The rows are grouped in 4 ways, from coarse to fine. Each group lies inside one group of the grouping before and may be the whole of it. The rows also spread widely along 15 directions, which tell nothing about the answers.
Some rows, each with its group in each grouping after it:
[ 22  18   1 -34  -6 -13   3  19 -24 -27  23   0  -9  21 -13 -12  34 -59
 -12  -3 -12  -8  -2 -20  19 -23  24  15   5 -58  -2   5 -32  -3   9   8
 -63]  k61 k795 tata Lar
[ -9 -12  16 -45  19  31  -8  22   0 -18  -2 -19 -10  -1  17   7   8   3
  30  19  30  10   6  -6 -37  -1  -1  -4   2  15   5  40  34  15 -44 -11
   4]  k61 k268 kef ziso
[-24 -20  -6  -4 -22   2  -1   2   8   8  14 -36 -10   4 -23   2  11   4
 -24   0  23  10 -17 -43   8   7  -8  -5  -8   7   1  23 -14   3   2   7
 -20]  k774 k336 bemi Sabe
[-18  18  26   3  -2   6   0  31  10 -12  10  24  43 -12  35  10 -29   3
   6 -28 -49  19  -7  11  11   4  13   1   1 -31  -6  30 -39 -25   6 -29
 -27]  k61 k268 fimo Tugil
[-51  13 -38 -17   8 -22   6  32 -29  26 -15  16 -30 -15   6  19  34 -41
 -60  10 -21  80 -16  19  84 -46  18   6  35 -46 -29 -27  47   4  20  11
 -15]  k387 k38 Dato Nos
[-13  29   0  -8   4   7   1  -6   8 -20   3 -29 -11 -16 -12   4   7  -5
 -11 -12  11  12   0  -5  -4  27  -8   0 -12 -17   7  48 -10  -5 -11  -6
  -7]  k774 k109 burad nalar
[-38  31   4   2 -15 -21  -8 -10   6 -41  38 -40  11 -10  15   6 -35  47
  12  51  14   8 -26  21 -14  11 -12 -37  -1  43 -15  16  -6  11 -19 -45
 -14]  k61 k268 bok dez
[-53  -4  10 -47  52  52 -20 -13   1  -6  -7  19 -13  26  28  14  14 -11
  16  50   2  22  20  30 -11 -16  10   0   8  16 -18 -19  47  26 -31   4
 -14]  k774 k336 ziv mise
[-18  17  -2  38 -30  47 -17  31   1 -19  19  -6  16 -31  -5 -12  27   3
 -61 -33  -3  15  26 -10  20  -6 -14  -7  23 -27 -12  69 -62 -19 -18  17
  39]  k387 k771 Giku zubob
[-22  26 -20 -12   9  25 -17  -5  39 -62   7  -2 -18  10 -23  38  18   0
 -12  -9   7  27 -10  14 -21  47 -24 -28   1   9   0  26  -3  20 -28   4
  15]  k387 k38 zulig ger
[  6  16 -26 -10  28  41  22 -36  44 -43  -6   0 -11  -9   3  16   6  46
 -30 -14  40 -24 -18  -7 -21  78 -18  -9 -48  24  45  28 -19  20   5 -20
 -10]  k387 k38 zapi lozum
[  5   9 -22  -1  10  19  16   5   2 -19  -8  -6   2 -20   9  15   6  12
 -18 -42   1   7 -24  -2  -1  33   6  10  -6  -7  16  32 -15   2  -6 -11
 -18]  k61 k795 loru Tik
[-17 -16   0 -20  -6   9  17   2  11   2   7  -3 -14  29  -4  22   7 -38
 -14  -3  -5  16 -15  -9 -12 -11   3   4   4 -12  -7  -9 -17   6   0  10
 -36]  k27 k110 Refe lotor
[-43  19  44   4 -40 -24 -27   6  57   4  22  -3  17  22 -37  38  -3 -53
 -14   4 -42  15 -22 -28  26 -22 -23  -5  -2 -62 -18  17 -49 -36  50  -7
 -23]  k774 k336 bemi bupe
[ 23  20   1 -17   5  38   8  32  44 -31  -3  34  12  -4  14  27  28 -31
 -15 -20 -14  -2   3  -2  -9  13 -14   2  -7 -40  16  55 -29  -3   6 -17
  20]  k61 k795 fum lut
[-13 -44  -7 -22  11  57  -6 -28  30  18 -40 -25  -2 -11 -37  35  23   2
  -4 -65  25 -28 -23 -62 -17  42  12  27 -28  -5  11  42  -4  -2  14   9
 -29]  k61 k795 loru vof
[-46  22 -28  -4 -52 -11  20   7  40   8  13 -39  41 -54  -7  19 -41  -8
  -5  16 -14   8  -8  25  16 -15  12 -32   4  14 -68  47  -6  -6   2 -47
  -8]  k387 k38 zapi lakud
[-36 -35 -23 -18 -28 -19 -31  28  13 -21  28 -31   1   5 -31  14   3  45
 -12   6  17  22 -41 -50  41  17   3 -26  -1  30  10  14   5  11  16 -12
 -36]  k61 k268 kef Gizab
[ 10 -14 -47 -86  26  73  36  -1  34  -5 -10 -27 -11 -35   6 -20   0   4
 -22 -31  41 -15  56  -1   0  34  29   9 -28  -1  24  86  23  19 -13  -4
 -35]  k387 k38 Dato Zad
[-16  12 -37   5  -2  11  24 -18  14  -5  33  -3 -24  10   7  -4   7  -5
 -71   9   0  10 -15  14  24   6  -8   1 -12  -3  21 -10 -33  10  27  -1
 -45]  k774 k109 burad vomi
[-17  -1 -12  -8 -35  -7   0  34  14  -6  15  -1  28  -6 -20   2  12 -26
 -14   0 -14   2  -4 -28  29 -20  13 -20  -2 -21 -37  29 -34  -3   8 -10
 -17]  k387 k403 rizuz zumab
[-40   9 -43 -16 -23  14   4 -20  17  -4  20 -62 -32 -26 -10  15   2   2
 -42  22  30  21 -13  18   6  -7 -15  -7  14  18  -4  31  23  14   5  -7
  -9]  k61 k268 fimo ruvul
[-26 -41 -21 -22   6  52  12 -28  28   9  20  30  29  44  -1 -10  -8 -15
 -24 -37 -34 -26  28 -32  10  31  42  -9 -31  -4 -31  -5 -68   4  18  11
 -89]  k61 k795 fum nuta
[ -6  25 -30  -7  -2 -28  71   9  10  26  -1  16  32 -27  43  -2 -35 -16
 -15   6 -26   6 -17  17  23   9  30  -8 -37  -9 -28   6 -18   0  21 -57
 -51]  k774 k109 Mifa veno
[-40  -2  25 -15  28  49  -3 -22  22   9  10  30 -15  37  13   3  15 -29
 -48  -2 -13  11  29  -4  10  -6  -6   9  -9 -45   9  -3 -33 -13  16  23
 -30]  k387 k38 zulig zosap
[-15 -11 -18 -12 -26   8  16  19  26 -20  33 -24  19  -5   7   3 -24  31
 -11   4  10   1  -9  -3  -3  12   2 -26  -6  33   5  35 -29   8  -6 -26
 -26]  k27 k551 san pasut
[-26  24  12 -17  -1   5   6  12 101 -29   5   5  39 -28  13  41 -43  58
   6  12   3  -6 -21  -1  12  46 -32 -33 -47   7  38  71 -13 -12  32 -73
  14]  k387 k403 rizuz Mup
[-20 -15 -29 -15 -26  24  25  12  12  32  19 -36 -25 -21  -4 -20  23 -16
 -80   7  30   8  17 -21  42 -37  -8   7   3 -25  14  48 -13  -5  23  11
  -9]  k387 k403 rizuz zumab
[-36  26   3   3   3   8  -4 -15  16 -29   8 -12  -5  -6   8  31  -4  23
 -19  17   6  16 -30  19   5   7 -18  -2   6   5  14   4  -7   5  10 -16
  -6]  k27 k110 Refe lotor
[-33   0  33  -2   0  -4 -33  15  17   0 -24  -3  15 -17 -13  46   8  11
   8 -23 -11  18 -45 -36  21   7  -6  10  -3 -30   8  27   5 -21  26 -22
  -5]  k61 k268 bok dez
[  3  -5  10   8   0   1   3  -7 -64  -4  -2 -41 -10 -14  -1 -23  19  18
  -3 -15  38 -15 -27 -43 -19   8  17  18  -6   5   3  14 -17   0 -25   7
 -36]  k61 k268 kef Gizab
[ -8  12  -8  -9  16   6  26   9  33  -3   8  17 -21  16   9   6  19 -10
 -47  -1   5  26   7 -23  16  37 -23 -11 -32 -29  29  30 -20  -1  14  -8
   3]  k774 k109 Mifa veno
[-16   7  30 -26  51  22  25 -23 -20  20 -31  12  -8  -1  32  -2  10  -5
   3   8  24 -12   5 -13 -13   7  17  20 -32 -22   5   2  12  -3  -8 -10
 -29]  k387 k38 zulig ger
[ -9  38 -37  17 -14 -24  67  -5   5 -15  30  -5  23 -10  45 -32 -34  29
 -29  13   0  13  18   0  -3  59   3 -56 -40  19 -33  37 -49  11 -19 -50
 -10]  k61 k268 bok dez
[-17  24   2   1 -27  -5  28 -21  51   4  10 -21  -9  -9  -2  36  -2 -19
 -44  25  10 -10 -39   2   6 -19 -31   9 -12 -24  22  15 -27  -8  56 -30
 -13]  k27 k110 Refe lotor
[  7  20 -16  20 -34 -13   7  17  -9 -39  38  -8  15   8  -9  -4   0 -14
 -14  -7 -16   7 -29   0 -11   8   3 -15   6   9 -22   2 -60   9 -18  -1
 -33]  k774 k336 bemi bupe
[-35  23 -41 -11  35  30  50   1  14  20 -21  14 -22 -39  52   6  -6  16
 -71 -12   3  56  14  42  38  20  -4   3  -4 -18  17  31  29   3   4 -15
  11]  k387 k38 Dato Zad
[ -2   0 -24 -36  21  30  11  24 -19  -6 -20   3 -10 -18   4   3  20 -31
 -14 -42  -9  26   5  11  15  -6  29  21  13 -32  -3  23  10   5 -23  16
 -30]  k387 k403 rizuz zumab
[-53   6  -1  -1 -15 -16 -17   0  10  -3   2  -9  27 -12  -7  22  -6  13
   7  12 -13  13 -23 -22  28   8  12 -21  -7   0 -38  12  -2  -4  17 -29
 -20]  k61 k268 fimo Tugil
[-19  -8 -22   4  14   2  21   3 -34  -6  16 -29 -47  15  17  -3  10   3
 -29  -5  23  53  -7   5 -18  20  -8 -11  17  18   0   6   8  16 -54  23
  -4]  k61 k795 fum nuta
[-27   8  34 -18  44  33  46 -23 -16  37 -12   6   7 -12  64 -22 -35   5
  -8   5   6  -6  25  20 -16  -6  22  20 -25 -17   0  12  -7 -15 -14 -18
 -42]  k387 k38 Dato Zad
[ 12  52  21 -49   6   1   0  25   0 -35  17 -12  21 -31  20 -21  -5  -7
  16  24   0 -10  24  15  20 -14  16  12  -7 -39  15  59  -5 -11   5 -31
 -30]  k774 k336 bemi bupe
[ -4  -4  28 -10  28  -6   8   1 -22  11 -11  -9 -18   2   8 -19  40  30
 -21  15  52 -10   4 -80  25  26  -7   3 -39 -30  37  39  -3 -10  16  -7
   1]  k61 k795 fum nuta
[ -8 -28   7 -34  -1  33  25  45  33  30  -1  -5   6 -17  31   9 -19 -11
 -13 -16  -1  28   7   0  -2 -14  -1  14   1  -9  22  55  10 -10  -6 -12
  -6]  k774 k336 bemi bupe
[ 14   1  -3 -23  12   0  17  26 -22 -20  -6  -8 -14  -3   2  -8  30   1
   0  12  44   1 -11 -32 -15  13   3  -9 -15   5   5  24   7  19 -32  -4
   1]  k387 k38 Dato Zad

New rows. What belongs after each?
[-36 -16  17  28  -7 -19  11  24  -1  -1  23   7  11  20  14  -7 -15  42
 -23   3   8  31 -16 -42  10  31 -10 -38 -18  16  -5   7 -39  -5 -16  -8
  -3]  k387 k38 Dato Zad
[-36   6  44  21  29  29   0 -36 -17  -3  11   5 -17  32  16  -6  -6  -2
 -27 -22  -6  11   4  -1 -26  18  -7  11  -7 -21   5 -16 -50 -19 -22  29
 -35]  k387 k38 zapi lozum
[  2  46  19 -14   4 -14  13  -1  -6 -43  15  19  24  16  11 -12  12 -11
   8  28  -5 -18  12 -17   6  12  11 -15 -24 -31 -14  12 -47   1   7 -23
 -26]  k27 k110 Refe lotor
[-38  -8 -34 -26 -22  64 -15 -13   4  -1   1 -33  17 -36 -22  -3  26  -3
 -33  -5  13 -19  31  -9  30 -24  28  12  19  -1 -34  48  -8   9  12  10
 -18]  k27 k110 Refe lotor
[-12  25  11  -4   3  13   5 -15   3 -15  -9 -16   1  -9   3  21   2 -21
  11  -9   0  -2 -19   3 -37  11  -3   3  -6 -12 -18  22 -10  -1 -17 -16
 -12]  k61 k268 kef ziso
[-12 -26  11 -18  -7   1  15   9  27  23 -14  -8   4   6  -7  21   3 -15
  -2 -22   5   5 -18 -55  -8  20   0  -5 -29 -17  -3  32 -11  -8  11 -17
 -18]  k61 k268 bok dez
[-30 -11 -17   7  -6 -10  36   9  12  34  -7  10  15  -2  16   6   0  -4
 -27  -6  -8  21  -1 -36  27  22   9 -23 -23 -12 -33  24 -16  -7  11 -22
  -6]  k61 k795 fum nuta
[-22  24 -33 -39  -8  15  11 -15  20 -22   6 -23 -13  -4 -23  13   5 -39
 -27 -26 -14  22  16  12  20  10  15   4   8 -36 -13  30 -12   3  11   9
 -42]  k27 k110 Refe lotor
[-11  23   3 -36   6   3  -9  18  17 -19  -3   7  11 -21  16  30   2  -7
   6  21 -10   2 -35  19  19 -24   6  12   3 -19  12  10  21   2  28 -39
 -31]  k61 k268 kef ziso
[  2 -19   7 -16   0  26  -3  22 -20 -28   5  16   3  39  -2   7  41 -32
  15  19  13  -6  -4 -27 -38 -13   9 -11   8  12 -30  -9 -21  29 -39  16
  -5]  k27 k110 Refe lotor
[-44 -38   5 -57   1   0 -13  26  59  -9  25 -11 -38  54 -31  30  -3 -23
 -10   2   6  58   7 -28   3  18 -20 -34  -3  -8  12  20  17   6 -12  18
 -20]  k387 k38 Dato Zad
[-19   9 -19 -43   2  28  20 -13  -7  -9   3 -29  -6  -7   5 -11  16 -16
  -2  35  33  -9  33   0 -11 -10  17  -9  -2   9 -30  32  12  23 -23  -5
 -12]  k27 k110 Refe lotor
[-26  28  33 -14  33  27  18 -25   2  25 -16  -4 -11 -16  38  -1   8  -8
 -22  27  18  -2  12   7   3 -15  -9  28 -17 -35  18  24   9 -14  15 -13
  -6]  k774 k336 bemi bupe
[-45  18 -27 -30  24  17   8 -26  28 -24   2  12  -4   8  15  33 -13  11
 -21  10 -17  25 -15  38  26  17   9  -3  -2   2   5 -20   9  17  23 -17
 -47]  k27 k110 Refe lotor
[-10  11 -11 -22  34  36  39 -12  29 -24   0  33  23  14  47   5 -19  26
   2   0  -3  -6  19  14 -23  52  10 -25 -39  18   4  16 -25  17 -13 -34
 -24]  k27 k551 san pasut
[-23  -4 -34  -9   8  43  12 -10  18 -15 -16  19  21  -8   9  25  11  13
 -15  -9  -2  -5 -12   2   4  22  17  -4  -8  20 -18   3 -10  24   5 -14
 -16]  k27 k110 Refe lotor
[-56  18   0   4  -6   6 -15 -32  40 -18  15   0  20  18 -19  24 -18  -3
  -6  -4 -33  11 -11   0   9  31   1 -20 -15  -1 -31  -1 -35  -4  13  -9
 -38]  k774 k336 ziv mise
[-49  16 -11 -25   8   8 -14  15  33 -38  17   7  -3   5  17  42 -15  19
 -11  26 -17  50 -20  45  25  -3 -11 -15  23  11  11  -2  21  14   4 -19
 -10]  k27 k110 Refe lotor
[-20  26   5  -7  -1  17  18 -20  18  -3  -4 -23 -16  -9  -1  20   7 -32
 -13  17  20  -1  -7  13 -37  -6 -17  -4  -5  -8 -20  24  -3   4 -17  -8
   7]  k387 k38 Dato Zad
[-22 -45 -22   1 -48  27  -8  26  33  -2  41 -27   8   2 -32  -2   4  14
 -51 -12  17  -4 -10 -42  17  -6  -7 -18   4  21   0  35 -46   4  11  11
 -21]  k387 k38 Dato Zad
[-58  -4 -18  -4 -25  -3  -5 -14  -3   3  27 -33  23 -15 -15 -19 -21  25
 -22  13   3   1   9 -16  40   2  28 -25  -6  17 -48  13 -23  -3   4  -8
 -48]  k387 k38 zapi lozum
[ -8  21 -11 -10  -3  -1   9   9  -1 -18  16 -15   0 -17  16   4   8   7
 -14  30  15   1 -13   8   9  -8  -3  -8   3   3  -2  26   0   8  -1 -25
  -5]  k61 k795 fum nuta
[-13   5 -33  -4  -4  11   8  22  17 -22  13  23  17   6   4  10   9  -6
 -27 -28 -30  25  -1  -7  28  26  13 -17  -1 -16 -16  20 -32   4   3  -7
 -21]  k61 k795 loru Tik
[  6  -5 -19 -41  -9  14  22  45  17  13 -22   0  13 -36  12  17  16 -33
  -1 -10   1  10  -6 -15  10 -16  14   7  -3 -25 -11  53  24   3   7 -30
   0]  k61 k268 kef ziso
[ -3   4   9 -19  14  41   2   9  22 -10   6  12  11  -6  19  15   0  -9
  -7   2  -6 -13 -10  14 -11  -8   1  18  -9  -6  17  19 -15   2   4 -17
 -24]  k774 k109 Mifa veno
[-50 -34 -11 -49 -14  16  -9  -6  32  29   9 -13  39  -8 -10  -2 -11   9
   6  47   6 -33   2 -33  45 -27  38  -7 -25  22 -33   8  10   8  44 -32
 -65]  k774 k336 ziv mise
[-13  10 -17 -33  19  62 -30  12  66 -49  -6  51  32   6  -9  38  22  -2
  -7 -24 -31   1   7   1  18  38   2  -6 -12 -15   8  31 -18  14  21 -10
  -9]  k774 k336 bemi bupe
[-15  26  -3 -24  10  41 -34 -18  72 -50   2  37  38   1 -23  32  11  12
 -12 -18 -30 -31 -13 -12  34  41   1   4 -33 -26  25  23 -42  -3  61 -24
 -42]  k774 k336 ziv mise
[-46  12  25 -10   7  38 -28 -42  10 -18  21 -38 -16  22 -23   4   6 -18
   4  15  12  -6  20   1 -38   5 -10  -5  -2   2 -21  22 -19   0 -30  17
 -19]  k774 k109 burad nalar
[-31 -27 -11 -32   5  50 -11  29  24  -2   2  24  13   5   9  18  18 -10
 -12  21   2   8   8   1   7 -26   9 -12  10  14 -23  11  12  21  -9  -3
  -1]  k387 k38 Dato Zad
[-33  66  -3  -3  18 -40 -17 -13  28 -60  18  18  -9  13   1  44  -2  10
 -12  22 -30  38 -43  31  38  33 -19 -23  -5 -28  13 -14  -5  -1  30 -32
 -25]  k61 k795 fum nuta
[-27  22 -20  22  -1 -13  30  -7  -5 -11  34  -2  -2   7  32 -16  -9  28
 -47  21   2  20  -3   3  22  22  -7 -26 -12   6  -4   5 -35   4   0 -19
 -17]  k61 k795 loru Tik
[-63  26   6   9 -21  13   2 -64  29  18  20 -46  15 -35  -6  -1 -25  31
 -45  39  23 -41 -10   2  28 -17  -4   1 -23   1 -13  18 -29 -15  54 -31
 -43]  k387 k38 Dato Zad
[-15  -7  -4 -45  19  24 -13  46  56 -44  24  40 -28  50   2  30  27 -19
 -23  24   1  49   9   2   2  11 -32 -34   3 -10  27  14   8  23 -13   6
  18]  k387 k38 Dato Zad
[-17  31  18 -27  26  -3  -4  24  24 -48   8  50  19  31  17  25  -8 -18
  24  14 -32  25  -3  20  -7  19   6 -29 -10 -16 -20  -7 -11   9 -18 -23
 -19]  k387 k38 Dato Nos
[-29  30  10  13 -10 -12  29 -39   6  21 -12  -2   9  -7   3  10  19 -15
 -34  34  13 -27 -20 -31  23 -11  -3   5 -31 -33 -17  -3 -32  -9  54 -27
 -19]  k27 k110 Refe lotor
[-20  41  67 -40  31  39  15  -4  55  17 -17  22  38 -20  44   9 -34 -28
  18  -9 -33  -8  45  16  -5  -1   2  25 -31 -74  11  72 -19 -44  22 -38
 -15]  k774 k336 bemi bupe
[ -3   2  -4 -25  -2  -3  17  -9  19 -24  23 -16   0  12   4  13 -23  -1
   6  20   7 -20 -42  16 -20  -5   6  -4 -18  20  12 -15 -19  15   0 -23
 -67]  k387 k403 rizuz zumab
[-31  35   1 -24  44  41  25  -9  25   0 -20  32  21 -27  61   0  -7  26
 -15  12  -4   8  36  17  17  30   3  -6 -30 -22   5  47  11  -3  10 -45
   8]  k61 k268 kef ziso
[ 13   8 -19 -15  13  77  -7 -41   4 -17 -29 -21 -17 -25 -26   9  57 -16
 -34 -49  33 -44   0 -31 -23  27   1  38 -16 -28  18  48 -21   7  11  18
 -15]  k61 k268 kef ziso
[-37  26  42   2 -24 -19  15  -1 -11  33  13 -33  50 -50  23 -38 -27  26
  -6  46  15 -41  15 -29  46 -43  18  -1 -27 -29 -22  53 -34 -37  34 -49
 -27]  k387 k403 rizuz zumab
[-49   9   9 -50  35  30 -30 -26  28 -31  10   1 -33  36 -15  19  23 -13
  -8  37  15  18  20   5   2  10 -10 -16  -5  -9  -1  -5  22  15  -7  14
 -19]  k387 k38 zapi lozum
[-19  -1  33  11  29  -5  59  15 -11  44 -38   6 -21   5  47  14   0 -16
 -10 -24  12  55   6 -23 -34  26 -19  -5 -20 -30   3  34   5 -17 -38  -8
  38]  k27 k551 san pasut
[  1 -17  14 -16  12  23 -14   3 -30 -10 -15 -27 -20  -1  -9  20  17 -13
  11 -39  12   7 -38 -15 -34   1  11  30  12  -5  12   7   4   3 -28  16
 -36]  k61 k268 bok dez
[-68  16  45  -1  16  23 -72 -10  42 -59  24  24  32  34 -10  32 -10  43
  22  -1 -34  18   2 -14  11  45 -13 -31  -7  -8  -4  16 -34 -12   6 -10
 -12]  k61 k268 fimo Tugil
